There are 8 hidden switches. A switch that is on adds its own fixed numbers to the row, and there is some noise. The rows also spread widely along 11 directions, which tell nothing about the answers.
In the rows, zero is written as 128.
Some rows, each with its switches (1 for on, 0 for off) after it:
[182 141 115  70 126 171 110 101  95 150 164 155 106 134 133 139 124 119
 165 110 181 138 129  65 100 129 155]  1 0 0 1 1 1 0 1
[138  95 128 106 106 183  99 113 111 129 145 152 117  66 115  92 116 165
 179  93 145 164 110  80 105 170 160]  1 1 0 0 1 0 0 0
[155 178 125 142 109 125  88 158 125 166 134 134 126 131 139 123  61 160
 150 130 141  77 100 171 114 133 185]  0 1 0 1 1 1 0 0
[134 151 134 128 125 148 115 119 111 146 120 121 124  96 111 137 119 160
 144 122 164 121 108 130 135 113 151]  0 0 0 0 1 1 0 0
[140 119 141 134 141 112 147 135 114 124 114 138 124 115 114 144 115 124
 175 141 123 113  62 102 143 107 134]  0 1 0 0 1 1 1 0
[187 158 106 183 110 100 114 166 103 116 151 135 154 168 148 132  75 111
 112 139 151  75  91 135 127 111 130]  1 1 1 1 1 0 0 0
[142 137 116  90 150 123 101  91 131 133 175 151 119  99 111 154 143 130
 161 197 176 107  90  78  98 108 152]  1 0 0 1 1 0 0 1
[194 156 102  93 161 111 134 106 119  94 174 165 114 165 149 172 155 153
 145 205 220 113 107  85 122 114 164]  1 1 0 1 0 0 1 1
[161 131 127  80 144 150 141 117  90 171 111 129 111 141 112 128  95 109
 157  69 117 124 113  98 118 111 135]  0 0 0 1 1 1 0 0
[182 195 132 147 117 117 135 148  78 152 121 141 146 180 154 145 103  96
 101  97 150  71 147 112  90  65 134]  1 0 0 0 0 0 1 1
[181 157  99 141 110 157  85 127 116 116 182 139 142 143 130 143 111 128
 127 137 203 101 121 124 133 122 149]  1 0 1 0 0 0 0 1
[180 154 110  92 144 159 123  98 102 141 148 146 124 158 158 140 130 163
 118 138 198 126 152  93 106 126 168]  1 1 0 0 0 1 0 0
[201 131 106  58 146 182 121 110 104 146 166 149 121 154 162 157 126 125
 160 126 177 123 112  63 121 115 162]  1 1 1 0 1 1 0 1
[160 174 143  89 163 138 126 124 134 154 149 134 116 151 115 144 120 166
 209 110 168 130 127 146 137  83 240]  1 1 1 0 1 1 0 1
[161 173 134 107 115 132 103 158 142 135 136 154  97 123 136 107  76 157
 205 113 139 112 100 164 117 155 196]  0 1 0 0 1 0 0 0
[159 156 138 114 125 143 139 137  81 164 103 120 148 129 154 133 113 126
 101  92 127  95 128  95 100  81 118]  1 0 0 1 0 0 0 0
[180 159 121 147 112  81 145 166 114 111 106 181  95 135 148 110 101 172
 163 145 129 107  86 136 109 157 158]  1 0 0 0 1 0 1 1
[176 145 127  88 154 120 180 132  91 160  80 154 119 138 177 123 137 190
 125 131 114 124 124  88  97 117 148]  1 0 0 0 1 1 0 1
[161 118  99 149 144 118 110 127 127 130 150 146 150 145 115 138  96 149
 131 171 141 103  97 126 144 140 143]  0 0 0 1 0 1 1 1
[164 138 126 140 103 140 121 125  98 111 164 160 127 133 113 107 110  87
 176  92 151 149 128  79  98 133 131]  1 0 0 0 1 0 0 1
[211 125  96  66 171 123 142 106 106 123 171 179 114 208 137 141 106  86
 176 137 149 122 125  63  99 124 159]  1 1 0 1 1 0 1 1
[217 156 102 113  96 160  95 141 101 101 187 164 127 161 177 162 110  85
 147 150 207  90  96  67 114 126 124]  1 1 0 0 1 0 1 1
[158 146 106 108 141 141  99 116 108 157 143 141 126 132 120 126  88 141
 123 125 154  87 115 122 103 120 165]  0 1 1 0 1 0 0 0
[152 193 158 129 126  99 132 160 113 173 121 161 111 153 144 128  83 134
 181 112 116  79 117 132  80  92 212]  1 1 1 0 0 1 1 1
[197 158 135 108 115 141 152 147  81 150 116 160 122 166 174 124 105 116
 156  89 128 122 142  79  88 113 144]  1 0 0 0 1 1 1 1

New rows, each followed by its switches (1 for on, 0 for off):
[145 171 134 100 136 126 114 128 106 167 138 139 115 131 103 158  89  60
 164 104 126  63  73  98  96  72 137]  0 1 0 0 1 0 0 1
[149 122 131  93 123 144 150 112  91 139 106 157  99  98 127 105 123 134
 152  97 120 138 107  72  89 142 125]  1 0 0 0 0 0 0 0
[163 135 109  93 120 162  91 137 134 167 149 168 101 139 117 101  50 133
 197  89 113 113  98 135 111 183 190]  0 1 0 0 0 1 0 1
[198 148 127  83 166 117 182 143 110 143  97 136 147 183 188 128 121 132
 138 123 100 118 140 104 119  89 133]  1 0 0 0 1 0 0 0
[150 166 135 120 170 114 125 101 112 150 155 137 150 164 134 142 127 146
 137 166 174 112 173 110  91  77 200]  0 1 1 0 1 1 1 0
[155 152 121 136 122 104 151 137  70 137  92 150  97  97 113 130 126 175
 110 110 151 106  75 104 107 115 133]  1 0 1 1 1 0 0 1
[169 157 117 124 160 107 128  77 117 106 197 146 145 163 136 153 161 122
 140 216 219 145 171  71  93  97 152]  1 0 0 1 1 1 0 0
[161 172 137 190 106 111 125 146 112  74 168 119 166 127 150 161 145 128
 129 176 208 113  98 111 147  84 119]  1 1 0 1 0 0 0 0
[158 137 142 122 120 142 110 140 124 121 159 140 123 111 121 154 122 143
 207 134 172 130  74 104 149 111 177]  1 1 0 1 1 1 1 1
[159 139 120  91 126 153  84 150 149 167 141 109 137 109 140 166  79 115
 168 161 119  57  41 140 165 110 135]  0 0 0 1 1 1 0 0
[138 140 150 110  96 157  98 142 139 131 154 141 129  82 146 117 107 115
 198 131 123 119  95  99 109 134 142]  1 0 0 0 0 0 0 0
[154 141 128  90 128 187  81 118 109 178 155 136 139 132 110 141  87 104
 157  70 147  90 124 101 106  93 178]  1 1 0 0 0 0 1 1
[201 154  97 101  76 178  83 152  95 143 154 147 106 115 166 152  86 114
 133 124 179  81  65  94 124 158 107]  0 0 0 1 1 1 0 1
[152 152 139  93 129 119 139 129 103 169 103 147 108 100 162 128 118 169
 144 153 123 105 101  89  83 120 150]  1 0 0 1 1 1 0 0
[145 159 126 149 131 117 114  75 114  75 197 167 103 138  73 110 145 137
 191 134 242 190 169 107  98 136 197]  1 1 0 0 1 0 0 0
[140 205 160 122 128 130 118 152 110 170 122 135 132 132 127 117  95 141
 171  77 131 104 145 148  85  79 204]  0 1 0 0 1 0 0 1
[193 159 102 125 143  98 142 134  91 154 128 150 127 195 155 142  80 100
 114 140 134  75 106 102  98 107 132]  1 1 0 1 1 1 0 0
[173 119 107 114 134 140  93 132 130 122 192 137 175 129 172 148 104  99
 131 207 142  83  94  70 108 119 114]  0 1 1 1 1 0 0 0
[176 123 103 118 158 128 149 109  90 162 125 147 143 182 118 124  99 105
 122  98 114 117 136  87 108 106 133]  1 0 0 0 1 1 0 1
[172 182 141 106 123 148 104 140 112 154 156 129 137 146 143 158 108 114
 170 124 171 100 131 115 118  85 169]  0 0 0 1 1 1 1 1
[152 197 154 101 128 103 129 116  93 178 145 180  98 164 131 116  92  77
 180 114 127 102 178  82  17 103 181]  0 0 0 0 1 1 1 1
[157 158 134 105 124 152 104 150 130 141 143 136 137 114 141 135 101 139
 178 122 137 103  92 125 126 113 167]  0 1 0 0 1 0 0 1
[172 154 116 142 122 109 130 140  95 152 126 173 122 161 155 125  91 135
 122 138 133  85 114  96  80 133 155]  1 1 0 0 0 1 1 1
[135 146 145 128 126 119  96 135 134 127 168 156 121 108  95 123  98 127
 215 132 142 124  98 118 107 125 192]  0 1 0 1 1 0 1 1
[185 157 109 153 111 124 129 164  97 119 123 149 139 148 158 122  93 145
 119 116 144 101  97 127 124 134 129]  0 1 0 0 1 0 0 1
[123 101 142  70 151 177  98 120 134 175 142 126 147  78  93 109 105 156
 198  89  97 143 115 108 121 118 188]  0 0 1 1 1 0 0 1
[193 114 115  99 124 154 138 162 105 117 120 147 144 124 185 152 118 131
 137 146 124  96  57  72 141 126  99]  0 1 0 0 1 0 1 1
[174 178  98 166  82 132  56 137 121 119 188 171 111 144 112 109  71 157
 148 132 208 106 141 159  98 175 196]  1 0 0 1 0 0 1 1
[150 153 120 136 144 113 123 123 110 146 135 154 126 144 124 142 107 150
 132 152 156  91 108 116 107 116 164]  0 1 0 0 0 1 1 1
[176 165 136  79 131 162 118 119  78 192 128 140 129 146 154 142 111 129
 127  92 151  99 159  75  72  84 166]  1 0 0 1 1 1 1 1
[157 160 113 123 123 130  98 121 109 140 157 157 114 125 129 114  91 143
 135 140 166 101 129 117  78 140 172]  0 1 1 0 1 0 0 0
[176 118 119 106 130 141 117 138 107 148 133 134 128 139 140 159  94 109
 156 131 132  85  63  89 139 108 133]  1 1 0 1 1 1 1 0
[210 169 103 123 116 154  96 131 102 119 193 153 140 194 163 160  97  79
 147 145 205  96 134  92 116 115 144]  0 1 0 0 1 1 1 1
[161 180 138 147  80 143 108 141  79 117 143 156 109 108 129 125 114 134
 142  98 194 121 125 104  91 132 140]  0 0 0 1 0 0 1 1
[151 157 131 102 116 143 102 130 118 141 137 136 116  97 128 128 107 143
 158 135 155 109 100 119 110 129 147]  0 0 0 1 1 0 0 0
[175 171 135  75 137 180 112 139 105 165 145 111 153 129 170 186 131 111
 128 115 165  62  93  89 131  44 147]  1 1 1 0 0 0 0 1
[142 121 132  95 148 153 111 132 107 208 124 130 159 143 124 101  56  95
 147  63  55  84 132 102  79  89 169]  1 1 1 0 1 0 0 0
[145 157 146 141 126 139 106 144 121 143 136 120 155 113 150 152 112 145
 145 158 156  89 101 122 129  88 157]  0 1 0 0 1 1 1 0
[179 174 133  71 143 132 124 133 116 159 132 153 113 150 156 155 115 115
 167 136 143  81 116  99  95  86 167]  1 0 0 0 1 0 1 1
[164 171 142 115  99 128 113 182 123 177  98 130 128 101 188 131  74 153
 143 148  95  58  70 137 108 125 135]  0 0 0 1 1 1 0 0
[159 183 151  91 117 166  88 122 127 143 189 138 142 132 160 127 117 127
 182 127 183 128 170  99  78 103 196]  1 1 0 1 0 0 0 0
[150 128 123  92 105 161  52 145 166 125 185 148 117  76 137 139  83 141
 215 185 157  93  55 125 132 164 177]  0 1 0 1 1 0 1 0
[139 122 135 102 135 142 109 126 157  93 162 138 126  75 133 140 142 163
 205 193 164 138  68 110 150 139 157]  0 1 0 0 1 0 0 0
[156 101 112 113 165 134 148 118  87 162 108 136 154 133 114 123 113 153
 110  97 105 117 103  82 112  99 139]  1 1 0 1 1 0 0 1
[149 147 137 151  96 144 112 164 119 134 105 128 127  94 124 103  91 175
 161  82 130 122  93 164 146 135 161]  1 0 0 0 1 0 0 0
[187 179 128  80 129 129 128 136 123 144 143 141  89 156 144 155 103 123
 192 128 167 104  99 132 137 113 177]  1 0 1 1 0 1 0 0
[170 124 131  85 112 170  95 125 150  77 201 153 130  85 155 159 156 119
 220 201 194 145  83  64 144 141 134]  0 0 0 0 1 0 1 1
[154 137 156 126 116 175 129 154  95 173 118 110 183 127 169 113  99 143
 138  65 102 129 149  94 111  91 153]  1 1 0 1 0 1 0 0
[193 176 139  99 104 150 133 182  83 165  91 140 130 131 203 151 102 160
 114  96 129  62  85 102 107  94 141]  1 1 0 1 0 0 1 1
[184 174 130 135  91 157 109 138  84 116 163 157 115 145 147 132 112 135
 157 100 209 138 140  96 103 140 164]  0 1 0 1 0 1 1 1
[189 183 112 121 137  93 148 130  96 129 130 142  86 175 109 173 112  98
 159 119 180  92  68 126 145  89 138]  1 0 0 1 1 1 0 1
[183 138 104 141 144 107 127 122 114 100 163 168 124 177 113 133 110 122
 163 140 174 125 116 109 121 127 165]  1 1 0 0 1 0 1 1
[168 177 152 183  81 118 130 185 108 100 132 133 152 113 158 118 117 157
 161 116 153 131 107 135 131 114 143]  1 0 0 1 1 0 0 1
[172 181 107 139 124 111 101 147 128 148 125 139 109 143 141 148  84 174
 131 163 176  64  77 174 136 126 181]  1 1 0 0 1 1 0 0
[133 182 169 107  84 158  88 138 109 159 141 144  82  80 124 139 101 141
 204  96 175 107  95 113  97 116 199]  1 1 0 1 0 1 1 0
[160 140 129 102 161 111 154 117 103 143 139 153 130 154 125 130 116 122
 167 131 127 133 117  80  98 110 155]  0 1 0 1 1 1 0 1
[137 161 115 205 115  71 143 132  91 107 109 171 103 121  75  80 101 182
 125 109 153 142 124 156  97 162 155]  0 0 0 0 1 0 0 1
[156 146 163  66 148 140 136 122 127 132 146 146 119 122 148 151 139 101
 215 141 139 122 108  68 104  76 167]  1 1 0 0 1 0 1 0
[213 150 113  75 137 138 121 142 121 136 163 164 113 177 182 157 101 120
 182 160 157 100  99  84 115 126 170]  1 1 0 1 1 1 1 1
[174 127 113 132 133 125 127 128 129  94 174 148 139 154 111 133 117 102
 186 130 153 144 101 106 149 128 136]  1 0 0 1 0 0 0 1
[126 143 118 176 125  84 142 105  93 108 110 155 102  92  89 119 137 165
 103 155 173 119  94 112 103 132 121]  1 0 0 0 0 0 0 0
[171 160 122  50 152 153 111  80 104 138 183 150  97 125 113 162 153 118
 170 141 213 125 129  64  92  92 175]  1 0 1 1 1 0 0 1
[193 152 101 141 129 155 106 125 108 117 183 122 184 180 150 159 118  77
 107 131 180  97 138  96 139  81 110]  1 0 0 0 0 0 0 1
[166 183 177 114  92 159 121 172  91 159 140 136 146 127 177 133  99 101
 189  80 128 113 134  78  81  85 162]  0 1 0 1 1 1 1 1
[163 117 122 134 145 138 132 130  99 149 129 131 182 143 154 104 103 154
 106 117 112 124 144  93  99 109 143]  1 1 0 1 1 0 0 0
[170 157  83 131 107 159  68 110 116 128 172 154 111 122 111 135 102 160
 115 142 217  96 110 134 121 158 161]  1 0 0 0 0 0 0 1
[151 156 134 109 141 112 121 135 135 140 137 150 116 132 115 149 108 113
 186 142 128  84  84 124 123  98 163]  1 0 0 0 0 0 1 1
[160 173 155 122 108 136 124 134  93 138 139 137 120 133 135 133 112 107
 178 104 161 130 139  99 101 102 152]  0 0 0 1 1 1 1 0
[177 147 102 119 169  85 148 119 112 140 141 164 116 198  92 122  86  93
 166 109 115 109 121 126 110 107 165]  1 0 1 0 1 0 0 1
[158  93 110 110 168 122 146 134 106 140 105 147 143 124 124 136 111 159
 126 136  99  98  68  96 137 117 136]  0 1 1 0 1 0 1 1
[167 133 113 196  87 110 106 155  90 103 153 156 134 125 103 117  86 119
 139 112 153 110  88 114 121 136 131]  1 0 1 1 1 0 1 1
[189 190 137 105 112 134 105 151 105 148 150 152 111 173 152 126  76 108
 179  90 160  96 144 126  86 106 191]  1 1 0 1 1 0 1 0
[183 223 133 107 136 109 122 121  86 140 158 164  86 185 120 145 109 131
 160  96 216 101 161 127  75  84 222]  1 1 1 1 0 0 1 1
[177 181 143  87 126 146 138 133  81 163 123 132 106 138 135 155 121 128
 161  78 166 113 113  98 114  77 169]  1 0 1 1 1 1 0 1
[166 157 137  94 125 134 112 153 119 195 131 158 126 163 149 109  56 116
 185  92  78  90 133 119  79 126 190]  1 0 0 1 0 1 1 1
[169 138 106 133 144 124 116 128 111 157 138 154 148 172 130 118  82 131
 130 135 124 101 143 120 103 130 158]  0 0 0 0 1 1 1 1
[181  74  78  72 149 176  94 105 144 137 170 135 136 142 124 150  88  86
 164 159 127 104  64  90 169 155 106]  0 0 0 0 1 1 0 0
[160 181 119 130 158  86 120 116 114 140 142 141 116 164 106 151 107 136
 132 153 174  79 128 147 110  84 184]  1 0 1 1 0 0 1 0
[157  83 103  96 151 142 106 120 146 147 165 135 143 125 101 148  93  95
 193 154 101 109  47  90 160 126 133]  1 0 0 1 1 1 0 1
[171 148 126  91 163 108 129 121 129 139 157 148 132 171 132 143 105 100
 176 154 130 100 130 106 107  93 171]  1 0 1 1 0 0 1 0
[161 130 143 117 136 123 142 115 104 124 153 156 135 146 137 112 121 117
 180 137 139 161 159  72  87 128 148]  0 0 0 1 1 1 1 0
[206 178  96  98  94 175  92 137  78 160 137 154 119 128 193 128 109 182
  75 120 197  81 144 101  75 141 150]  1 0 1 0 1 0 0 1
[153 145 122 116 131 164  95 127 103 173 134 129 126 133 102 143  92 163
 144  77 162 101 110 136 135 106 196]  1 1 0 1 0 1 1 1
[182 108 112  75 180 141 179  77  85 132 130 146 123 172 126 127 153 138
 145 110 157 175 164  59 117 108 148]  1 0 1 0 1 1 0 0
